All groups share one centre, and each spreads out both ways along 14 directions, with some noise.
In the rows, zero is written as 128.
Some rows, each with its group after it:
[ 98 149 126 143 135 127 103  70 151 116 134 108 110 134 145 118 128 133
 125 202  97 120] -> Z216
[144 134 176 117 120 116 107 181 120  72 110 153  78 120 137 129 156 123
 127 107 144  62] -> Z872
[113 131 184  88 111 121 164 132 172 130  99  90 124  98 165 138 198 145
 119 141 184 107] -> Z216
[133 109 102 126  90 176 146 136 113 157 141  82 123 108 143 184 175  98
 121 169 189 114] -> Z872
[195 131 121 147 130 107 169 116 165 134 141 103  79 137 150  67 119 146
  96  90 124 129] -> Z872
[134  99 121 105 157 138 132  94 128  61 103 113 100  77 150 112 144 124
 124 166 143  96] -> Z317
[170  90 119 133 106 119 167  95 167 137 136 121 147  54 137  96  46 151
 139 162 126 182] -> Z216
[141 125  37 157 103 172  95 110 110  99 118 134  90 103 107 158 133 111
 130 101 176 147] -> Z872
[ 98  88 143 157  85 140 152  99 139  98 141  79 178 107 107 188 154 145
  61 172 117  87] -> Z317
[135 131  90 123 136 122 123 141 155 153 132 125 112 139 162 107 125  84
  83 141 143 114] -> Z216
[150 108 157  97 112 114 131 157  70  97 154  78 150  98 127 122  73  71
 164 147  70 120] -> Z872
[ 93 136 110 119 151 142 118 104 170  99 150 111 117 161 147  94 144 119
 107  81  96  96] -> Z223
[129 118  57 126 138 167 116 102  82 106 120 105 111 116 122 152 156  89
 155 135 165 140] -> Z317
[165  88  77 160 124 112 166 122 159 107 133  95  77 118 148  71 120  98
  89 147  98  95] -> Z317
[133 104 125  90 121 131 126 139 156  88 122 117 115  58 152 120 134 104
 109  92 171 135] -> Z216
[118  98 191 159  48  99 148 157 194 121 157  87 132  71 132 157 155 152
 121 167 155 126] -> Z317
[182 129 124 128 143 129 181  80 155 133 123  64  52 103 163  66 143 123
 152 141 129 145] -> Z216
[136 137 115 115 151 197 138 127 157 172 135 172  82 140 173 105 103 113
 138 129 118  92] -> Z317
[158 131 206  97  93 105 157 165 114 171 174 108 178 115 170 143  98 143
 171 189 122 126] -> Z223
[155  98 138 139 102 144 154 118 120  63 197  93  93  93 185 147 184 165
 174 148 132  94] -> Z317
[141 166 188 162  90  92 133  83 163 127  84 131 117  91 111 140 114 189
 126 162 142 166] -> Z872
[144 127  80 152  64  89 137 180 122  88 125 120 107 117 135 129 148 109
 156  82 139 122] -> Z872
[104 122 118 112 133 135 143 100 199 129  99 160 136  79 143 101 114 160
 157 102 168 176] -> Z317
[137 136  87 151 139 125 116 120 106 154 105 121 138 159  83 109  62  71
  91 126  93 143] -> Z216
[148  84 100 141 168 134 175 158 138 149  59 159  96 135 107  97 145  79
  93 120 159  91] -> Z223
[121 115 167 148 153 130 146 141 182 177 103 142 118 147  81  97 111 111
  91  95 138 136] -> Z872
[147 114 146 137 103  99 122 103  97  55 167 114 163  91 125 129  76 159
 149 137  67 142] -> Z223
[173 121 157 107 192 145 128 158  82 140 111 174  71 125 148 106 115  94
 181 171 144 105] -> Z223
[177 181 165 144  78 127 126 150 116 183 125 126 112 148 132 143  77 127
  91 145 111 112] -> Z317
[ 85 141 184 142  94 167  98 124 153 147 130 133 154 111  74 152  58 106
  97 106  84 138] -> Z317
[101 118 156 164  76 120 140 135 137  86 138  69 124 107  78 158 177 117
 148  60 134 150] -> Z872
[137  86 105  97 156 181 151  70 139 125 114 139 153  70 134 127  88 148
 120 157 155 137] -> Z872
[103 138 100 156 129 188  53 146 143 167 135 159  88 137  79 166 129  85
 101 118 193 143] -> Z872
[ 92  79 104 143 137 127 119 161 175 118 133 180 124 117 141  86  84 103
 164 191  97  91] -> Z216
[114  95 127 117 114 170 154 146 149 153 152  71 128 131 129 128 134  72
 106 129 123  88] -> Z223
[160 108 109 126 109  53 134 173 142  65 143 150 118 121 190  96 152 159
 136 155 142  77] -> Z317
[194 116 111 116 113 190 152 125 100 151 116  86  72  83 123 126  95  83
 147 132 161 133] -> Z223
[128 120  93 154 105 112 139 154 148 156 106 122 122 126 104 121 123  92
 120 114 148 154] -> Z223
[147 110  63 135 111 116 175 108 150 154  93 121 170 138 128 117 106 131
  53 129 131 114] -> Z872
[163 147 136 127 147 131 137  96 137 180 139 100 114 135 145 110 100 107
 100 161 128 156] -> Z216
[162 148 101 136 141 115 173  93 129 177 136 114 153 183 160 108 127 152
  95 144 114 120] -> Z872
[153 121 202 108 148 157 128 135 108 123 132 135 130 109 115 165 132 127
  71 112 157  94] -> Z216
[132 118 108 165 116 126 127  89 127  93 132 158 151 113 107 120  75 176
 171 136  94 152] -> Z216
[136 106 168 130 124 101 186 136 139 158 107  44 119 104 102 105 151  74
 142 119 133 172] -> Z223
[153  87  88 142 118  96 174 123  93  83 109  83 140 102 106 113 132  93
 126 102 102 138] -> Z223
[141  90 135 149 142 154 141  80 123  96 124  82  97  85 110 124 115  98
 102 180 102 114] -> Z223
[174  99  82 149 100 129 151 124 118 130 151 120 130  89 131 108  65 120
 171 135 113 170] -> Z872
[130 125 145 149 171 159 128 103 167 154 142 135  93 156 122  84  92 113
 101 144  93 103] -> Z223
[143 108 103 144 155 103 117  81  94  48  81 160 111  66 102 121 110 140
 157 135 130 174] -> Z223
[147 131 100 148  94 105 132 154 188 124 160 148  85 109 176  82 118 141
 174 106 131 147] -> Z317
[175 138  97 160  84 121 117 155 109 121 151 137  99 137 146 130  95 119
 116 134 105  99] -> Z317
[133  79 124 145 146 163 139 140 115 145 172 135 120 117 133 107  76  95
 208 205  83 116] -> Z216
[128 145 142  91 104 135 106 156 109 139 142 106 129 102 159 162 142  93
 137 149 171 130] -> Z216
[125 170  89 151  82  74 119 139  89 122  89 111 135 141 120 130 112  86
 158 151  96 146] -> Z872
[133 133 170 165 145 112 144  70 173 125 106 108  91 102 103  86  94 134
 136 160  89 165] -> Z872
[151 108 162 157 160 127 111 150 136 146 208 125 102 150 114  95  84  76
 115 104  78 136] -> Z216
[132 118 139 173 133 159 152  77 147 115  83 160  88  87 108 140 143 166
 168 158 155 146] -> Z872
[128 122  69 163 144 198 122  90  95 129 167 100  93 150 100 134 132  82
 159  79 100 149] -> Z317
[112 103  88 147 140  93 112 141 171 126 103 141  96  89 123  76  98  72
 156 161 130 182] -> Z223
[ 78 175 156 132 133 142  94 130 144 175 135 142 147 185 115 147 123 110
 108 120 108 124] -> Z317
[155 151  76 128  94 163 101  85 126  67 101 100  76  91 118 133 115 128
  93  83 147 119] -> Z223
[123 139  43 135 121 109 159  97 179 148  93 120 113 136 168  79 140 135
 145 147 140 145] -> Z216
[174 150 130  96 154 167 172 107  85 162 114 129 150 172 127 126 118 147
 127  64 138 113] -> Z223
[129  84 128 143 131 180 131 157 179 106 105 174  60  71 102  97  99  99
 142  78 145 117] -> Z317
[108 131 109 140  95 127 117 149 163 123 112 167 142 121 119 130 103 134
 108  94 132 123] -> Z317
[157  81  81 162 114  96 172 123 110  49 117  67  75  94 139 114 196  94
 120 122 122 106] -> Z223
[150 130 139  95 154 142 122 141  95 139 145 163 165 127 123 140  95 118
 124  67 147 145] -> Z216
[ 91  76  80 153 110 151 127 129 160  96 184 114 142 114 139 152 166 111
 103 112 134 110] -> Z216

New rows. What belongs after each?
[146  62  98  96 137 189 175 117 125 119 158  94 158 102 148 143 141 121
  89 122 154  85] -> Z872
[151 176 121 106 123 205  97  95  75 108  94 151  97 113 125 163  87 121
 115  94 117 103] -> Z317
[169  70 136 101 188 119 192 122  84 107 103 108 158 119 101  90 110 108
 149  99 125 125] -> Z317
[115 154 125 103  85 112  93 191 152 107 140 135 110 129 171 128 147 114
 139 106 152  93] -> Z223
[111 100 134 162 122  81 112 109 132  45 115 117 127  83  88 117 114 120
 123 120  89 150] -> Z223
[143 103 125 166 138  99 127 120  96 130  91 125 114  84  84 135 106  80
 145 201 130 184] -> Z223
[153 132  63 114  78 174 127  91 123 114 144 123 149  76 148 156  95 165
 161 109 171 166] -> Z223
[158 105 218 120 144 112 155 141 167 119 201  90  92 108 174  74 113 134
 155 158  86 106] -> Z872
[118 145 208 151  86 142  91 162 159 153 145 141 107  97  82 143  73 110
 146 115 118 160] -> Z317
[140 163 173 137 159 118  94  89 104 100 119 127  98 144 119 138 149 149
 120 158 137 120] -> Z317
[164 126 142 149 156 119 133 153  88 139 116 117  73 137 107 108 130  68
 154 135 126 134] -> Z223
[130  97  77 119 145 170 147 150 102 204 167 128 172 168 130 136 103  77
 138 144 131 128] -> Z872
[106 126  88 104 144 170 143 108 223 177 151 140 136 153 163  63  77 129
 104 100 114 110] -> Z223
[ 70 107  62 157 134 112 128 128 147  91 140 127 137 154 140 103 151  86
 163 128  77 115] -> Z872
[165 101  77 153 109 146 144 131 130 127 125 107  74  96 138 131 155 105
 147 151 184 137] -> Z317
[130 128 147  58 155 125  98 144 163  74 137 129  96  87 173  83 120 122
 121  87 154 108] -> Z872
[106 107 150 161 135 173 103 102 161 122 116 152 102  94 100 163 144 138
 116 184 172 122] -> Z317
[171 172 119 153  71 102  81 145 116 136 115 109 103 116  86 139  78 106
  89  98 148 167] -> Z872
[113 124 110  86 140 139 108  87 146  71 141  87 112  70 180 121 141 106
 102 150 137 126] -> Z216
[151  91 101 139  96 143 118 140 130  64 149 125  98  72 138 120  99 118
 148 123 122 107] -> Z223
[130 103  86 116 129  89 120 142 114  33  98 136 124 109 141 127 179 135
 119 119 169  85] -> Z317
[135 119  48 132 144 134  99  88 132  91 142 165 151 125 148 128  91 131
  47 119 115 117] -> Z216
[131 140 148 173 109 132 123 135 130 114 129  79  48 141 108 118 164 100
 168 140 115 114] -> Z216
[136 159 121  66 149 164 147  89 149 117 148 104 128 141 194  92 129 156
 143  84 129 102] -> Z223
[140  87  88 162  82  75 149 142 142 127 148  97 170 104 116 125 110 124
 133 166 137 163] -> Z317
[141  77  91 117 121 125 169 144  85  49  85 164 170 116 112 124 107 152
 140  86 103  62] -> Z216
[129 126 172 131  78  82 116 176 160 116 113 110 107  90 142 132 133 108
 102 182 143 105] -> Z223
[161 109 170  55 144 148 129 170 133 150 183 110 140 102 158 106  92 113
 141  95 158 132] -> Z872
[100 112 126 106 134 168  76 153  99  86 185 101 133 135 120 157 139  81
 106  95 124  90] -> Z872
[122 106 101 124 119 211 121 110 158 149 130 111  98  90 110 131  95  91
 129 122 157 134] -> Z223
[119 131 145  87 132  97 159 118 121 114  47  98 147  96 122 132 165 116
 110 119 167 139] -> Z223
[155 176 145  95 129  82 136 132 157 103 122 122  88 142 200  69 132 144
 115 111  99  91] -> Z317
[170 114 157  86 148 121 188 118 138 107 143 112 111 109 207  98 162 165
 157 155 140  86] -> Z317
[148 142 163 141 143  90 127 113 169 142 119 152 111 112 132  68  52 139
 147 165  93 162] -> Z872
[118 143 122 145 145 137  98  58 144  40  79 144  78 107 134 124 147 170
  96 160 115  82] -> Z216
[157 129  81 138 135 164 117  99 107 131 110 133 106 115 110 126  85 108
 128 129 135 143] -> Z223
[178 151 149 123 114 135 134  99 141 159 148 124 102  86 154 119  97 164
 186 150 167 192] -> Z872
[136 142  30 128 128 186 126 117 133 152 119 140  79 126 139  98 100  78
 165  62 133 162] -> Z317
[119 147 170  90 121 122 123 179 133 137 118  99 116 151 157 133 158  82
  88 146 131  49] -> Z223
[172 165 189 131 138 103 153 115 106 166 139 129 133 163 147 132 133 166
 135 162 124 128] -> Z223
[ 85 111 156 133 112 189 106 127 178 133 117 166 128  80 101 140  75 116
 118 126 119 126] -> Z317
[ 89 139 128 173 115 127 121 129 138 148 109 121  92 130 116 136 154  80
 189 187 120 148] -> Z872
[145 136 118 177  72  90 141 131 122  86 161 131 148 155 136 153 154 182
 120 108 104  98] -> Z872
[106 165 203 113 124 139  94 140 138 143 128 145 138 137 106 151 122 141
 134 107 151 131] -> Z223
[ 89 135  90 133 106 136 147 131 143 118  72 107  99 111 133 146 209  91
 167 116 180 136] -> Z872
[142 114  67 138  99 132 161 132 163 123 128 102 112 130 155 126 177 131
  89  96 170 108] -> Z872
[128 142 167 101 119 110  98 210 115 156 155 136 142 167 132 129 107  81
 116 122 122  90] -> Z872
[139 132  98 101 117 134 129 109 187 113  93 119 109  89 150  77  71 121
  87 122 131 119] -> Z223
[124 110 102 154 140 112 134 148 148 157 122 136 106 147 149  86  98  67
 124 210  81  93] -> Z872
[135 126  88 140  70 126  83 129 119  79 128 117 127  76 106 159  95 119
 110 113 146 149] -> Z872
[ 84 116  90 124 127 149 108 124 143  84 167 124 124 123 156 144 180 118
 145 110 142 115] -> Z216
[ 94  80 121 105 120 175 122 120 119  53 154  55 119  88 136 140 142  70
 103 143  91  61] -> Z223
[127 105  59 132 127 117 150 169 122  97 122 129 108 152 148  99 157  79
 144  90 113  82] -> Z872
[189 147 177  78 147  99 185 125 136 180 132  76 143 160 168  85 111 136
  75 120 124 107] -> Z872
[181 135 114 156 112 140 143 117  71 111 181 110 120 159 141 139 111 140
 136 114  80 103] -> Z317
[154  72  66 183  91 153 124 130  88  77 143 146 114  67 103 171 118 123
 172 148 152 151] -> Z223
[147 124 122 155 130 176 135  51 133  99 106 122  98  89 108 148 125 159
 100 131 141 132] -> Z317
